The groups are shells around one centre, one inside the other: the same stretched ball of 7 dimensions in 6 sizes.
In the rows, zero is written as 128.
Some rows, each with its group after it:
[120 170 106 157 112 128 140 107  71 139 163  82 132 162  91 194 181 176]
J_551
[113 190 105 146 110 129 145  90  66 144 162  78 114 155  94 186 178 178]
J_900
[109 163 121 120 104 150 175 125  92 143 162 128  94 126 115 179 154 150]
J_383
[113 175 113 151  92 143 152 112  92 132 165 104 112 135  92 186 147 155]
J_362
[106 130 124 142 114 143 147 132  95 144 160 109 132 157 112 196 154 157]
J_748
[125 196 106 141 108 132 151 115  81 127 176 108 107 134  86 176 161 164]
J_551
[100 185 123 123 103 146 159 127  90 130 164 128  90 111 103 174 126 144]
J_362
[126 185 108 143 124 128 132 102  81 135 182  90 129 169  96 183 171 184]
J_900
[108 171 112 118 107 140 171 117  82 145 164 119  89 124 100 175 164 152]
J_551
[113 187 104 132 112 129 157 101  66 145 163  95 101 140  92 179 179 168]
J_748
[ 97 166 125 134 106 145 156 125  81 140 149 112 107 130 113 189 142 152]
J_279
[ 96 130 129 126  99 156 166 127 107 148 158 125 107 136 118 187 138 142]
J_748
[122 174 108 143 109 134 156 114  74 140 163 100 117 148  99 188 179 169]
J_279
[113 134 116 122 101 149 171 124 111 146 177 129 103 137 102 178 157 146]
J_383
[118 198 113 146 124 128 132 106  67 133 167  87 126 160 102 187 165 183]
J_383
[111 196 116 123 112 141 152 100  87 138 175 108  97 140 106 172 149 168]
J_383
[107 210 127 127 134 134 133 121  67 129 163 107 114 144 121 181 140 177]
J_748
[116 143 115 154 102 141 157 125  82 143 152 100 130 153 105 200 174 161]
J_900
[105 183 123 162 111 139 122 104  81 133 159  80 138 166 110 198 140 178]
J_748
[116 189 121 131 118 142 146 107  87 137 173 105 113 154 117 180 152 175]
J_279
[ 86 172 132 132 108 150 152 115  77 146 140 103 106 136 128 192 134 158]
J_748
[118 181 115 126 107 142 158 125  98 128 180 128  99 125  96 172 142 152]
J_279
[104 182 111 141 119 127 145 112  54 143 148  87 115 144  99 191 173 170]
J_748
[116 167 109 121 111 137 165 119  89 141 176 121  97 132  94 173 165 155]
J_279
[103 194 120 133 119 137 145 104  66 143 154  92 110 148 117 186 158 175]
J_279
[116 150 115 118 108 144 168 131 105 138 180 135  99 128  98 173 152 145]
J_279
[111 187 123 141 110 144 138 108  95 131 173 104 117 150 109 182 135 169]
J_383
[100 189 131 115 118 150 149 113  95 137 170 121  98 138 127 174 125 163]
J_900
[111 178 116 140 113 139 139  95  90 142 174  91 119 163 106 184 156 175]
J_383
[107 191 120 130 107 144 163 110  72 142 152 106  99 134 119 184 159 166]
J_362
[111 163 124 129  98 155 171 117 100 142 163 121 102 136 121 183 150 155]
J_748
[111 180 114 160 105 137 126  89  90 137 172  77 132 169  95 190 150 177]
J_748
[116 149 112 128 103 145 163 111 107 145 180 116 106 146  98 177 160 155]
J_279
[125 171 108 128 119 132 153 119  88 136 182 114 112 146  94 176 169 165]
J_551
[118 158 112 165  94 142 145 109  91 137 163  89 132 158  95 197 163 165]
J_900
[119 146 117 140 100 149 158 117 109 139 176 115 119 151 105 185 155 157]
J_383
[126 191 106 155 107 132 133  95  90 129 184  88 125 160  85 182 159 177]
J_362
[102 201 124 127 116 143 145 100  80 139 164 101 102 144 119 178 141 172]
J_551
[106 196 113 149 114 130 137 101  60 139 152  80 120 151 101 191 163 176]
J_279
[127 165 117 129 107 148 160 121 112 132 188 128 110 145 106 175 151 160]
J_900
[119 173 121 114 121 144 159 126  98 135 181 131 103 140 115 172 149 161]
J_362
[116 125 119 137  95 154 170 123 112 147 169 120 117 150 110 189 162 150]
J_900
[127 204 109 147 111 132 135 109  87 121 185 103 117 145  86 177 149 171]
J_748
[124 144 110 131 112 139 159 118 101 144 181 115 117 155  98 181 173 161]
J_551
[111 165 119 132 109 144 142 106 110 137 186 111 113 152 100 176 138 162]
J_362
[115 142 120 117 101 153 171 128 122 139 186 141  97 131 104 171 141 142]
J_362
[120 147 115 143 101 145 165 124  91 143 161 111 119 147 107 192 172 159]
J_551
[109 139 117 118  95 151 181 136 108 141 170 142  91 115  99 175 148 133]
J_362
[106 187 117 116 119 135 151 123  86 132 175 124  94 123  96 169 138 153]
J_551
[107 179 123 118 102 153 171 114  95 141 166 125  89 126 118 175 144 154]
J_900
[102 187 117 155 110 133 133 107  66 136 150  82 124 149 100 194 152 171]
J_383
[120 173 103 142 105 131 156 112  78 138 168 101 110 139  84 182 174 161]
J_279
[110 196 113 142 117 131 148 109  53 141 147  88 114 145 108 191 174 176]
J_362
[112 140 114 119 108 143 165 125 107 143 181 129 102 136  96 174 154 146]
J_551
[ 95 142 124 129 105 146 157 130  96 143 158 119 107 131 105 185 138 143]
J_362
[105 189 121 132  99 148 159 110  89 136 162 113  97 128 109 179 139 157]
J_551
[109 213 117 125 121 134 139 108  80 128 177 109 100 134 100 170 137 169]
J_383
[101 182 115 118 111 137 167 119  70 144 155 116  88 119 104 176 159 153]
J_900
[118 131 114 143 102 145 158 122 105 144 172 112 125 155 100 190 165 156]
J_383
[109 143 124 132 107 148 160 140  99 137 163 128 114 135 111 187 144 147]
J_900

New rows. What belongs after each?
[130 196 106 133 115 130 150 120  85 124 185 117 106 133  85 171 160 164]
J_748
[113 159 117 115 114 145 169 119  94 146 172 124  99 140 113 176 163 158]
J_551
[108 159 120 146 101 146 145 112 100 138 169 104 120 150 102 188 142 159]
J_279
[110 168 121 114  99 153 178 125 103 138 171 138  85 116 110 171 142 144]
J_362
[100 189 127 117 113 149 157 116  88 138 163 121  93 128 121 175 133 158]
J_383
[108 159 126 134 113 148 148 117  98 141 168 110 120 155 120 187 145 165]
J_279
[110 209 112 134 114 133 143  98  72 134 168  95 103 140  98 177 153 172]
J_279
[119 154 116 123 114 141 151 125 112 134 191 128 110 143  96 172 145 154]
J_362
[100 189 127 137 113 144 135 112  88 132 165 104 114 143 112 183 126 165]
J_383
[128 180 112 142 112 139 152 107  85 138 174 100 120 159 107 185 174 177]
J_551
[102 199 122 149 120 134 127 110  65 133 153  86 125 151 110 192 144 176]
J_383
[106 144 115 143  98 143 161 123  88 144 155 108 114 137  98 191 160 149]
J_279
[108 198 120 144 111 139 145 110  69 135 153  95 114 144 113 189 153 172]
J_279
[106 192 112 136 104 137 157 103  70 141 155  97  99 133 100 182 161 164]
J_383
[120 209 110 149 122 126 130 105  65 128 169  86 124 155  96 185 163 183]
J_362
[109 194 119 112 115 142 156 121  95 129 181 132  87 120 102 164 131 153]
J_383
[126 175 107 131 116 133 156 117  85 136 178 112 111 145  95 178 173 167]
J_383
[102 192 125 118 109 148 148 114 105 129 182 127  91 124 105 166 114 152]
J_748
[118 169 109 159 107 134 144 105  73 141 158  82 131 162  98 196 178 175]
J_279
[114 187 114 153 101 141 140  97  87 135 169  89 120 155 100 187 152 172]
J_383
[115 177 116 133 118 138 154 116  74 142 160 104 115 150 114 187 170 172]
J_279
[115 175 116 139 110 141 136 101 105 134 187 103 118 157  96 178 141 168]
J_362
[131 163 110 154 100 142 151 113 100 133 178 103 128 159  97 189 168 168]
J_748
[104 166 130 103 121 150 160 131 104 138 177 140  94 130 123 170 129 151]
J_748
[104 226 119 147 122 131 123  91  59 132 158  75 119 155 110 187 147 188]
J_900
[110 159 109 139 105 135 157 110  79 147 160  98 111 144  93 187 172 160]
J_279
[112 166 115 135 115 137 157 119  72 145 155 103 115 147 110 189 173 166]
J_279
[104 152 120 115 104 149 169 121 105 144 173 130  92 128 106 173 144 145]
J_383
[118 175 102 156  88 137 158  95  82 141 163  87 112 145  83 187 175 163]
J_748
[115 172 115 110 106 147 178 118  97 142 175 133  85 124 108 169 157 151]
J_362
[109 200 117 147 105 139 139 106  81 129 165  97 112 139  99 183 140 167]
J_383
[119 179 116 132 123 135 138 116  92 132 183 110 119 153 101 178 150 170]
J_383
[110 174 120 139 129 132 130 114  76 139 166  93 131 165 111 189 158 178]
J_362
[115 176 118 125 109 147 157 107 100 139 179 115 103 145 111 175 151 164]
J_279
[116 159 112 153 104 138 139 108  96 136 174  95 129 159  91 189 156 165]
J_279
[116 159 110 139  89 146 159 111 114 133 184 118 103 132  82 175 142 146]
J_900
[111 173 112 160 101 135 134 109  87 131 167  90 127 149  85 190 148 163]
J_900
[121 211 117 128 119 137 146 109  81 128 177 110 105 141 108 173 150 175]
J_551
[107 176 119 118 102 148 171 120  94 138 167 128  87 119 108 173 144 148]
J_279
[109 171 118 145  98 148 146  98 100 140 171  97 115 154 105 185 146 165]
J_362
[113 188 108 129  95 140 170 110  86 136 169 117  86 117  89 172 156 150]
J_362
[101 206 123 127 117 139 151 113  65 136 152 105  99 131 118 181 146 168]
J_383
[112 188 115 132 115 136 136 106  95 131 185 106 110 145  93 173 139 165]
J_383
[ 96 196 125 138 109 141 146 124  70 130 147 107 105 123 109 186 131 157]
J_748
[116 168 118 130 118 140 160 122  77 143 160 111 113 147 117 187 171 168]
J_551
[101 175 113 142 100 138 162 112  65 145 142  96 104 130 101 191 166 157]
J_900
[102 158 116 127 100 145 160 111  99 143 170 115  98 133  98 177 145 149]
J_383
[114 177 119 128 121 137 149 127  84 133 170 117 112 139 107 180 151 163]
J_279
[111 155 108 148  92 140 162 110  86 144 159 100 110 138  89 188 168 153]
J_383
[115 182 118 148 100 145 143 108  99 129 175 104 116 145 100 183 139 163]
J_362
[121 209 121 129 124 139 137 110  88 125 183 111 112 150 113 174 141 178]
J_748
[114 212 117 150 116 133 136 103  60 132 155  84 121 152 111 190 160 183]
J_362
[101 169 123 127 111 146 147 106  96 143 170 107 108 148 113 180 140 162]
J_383
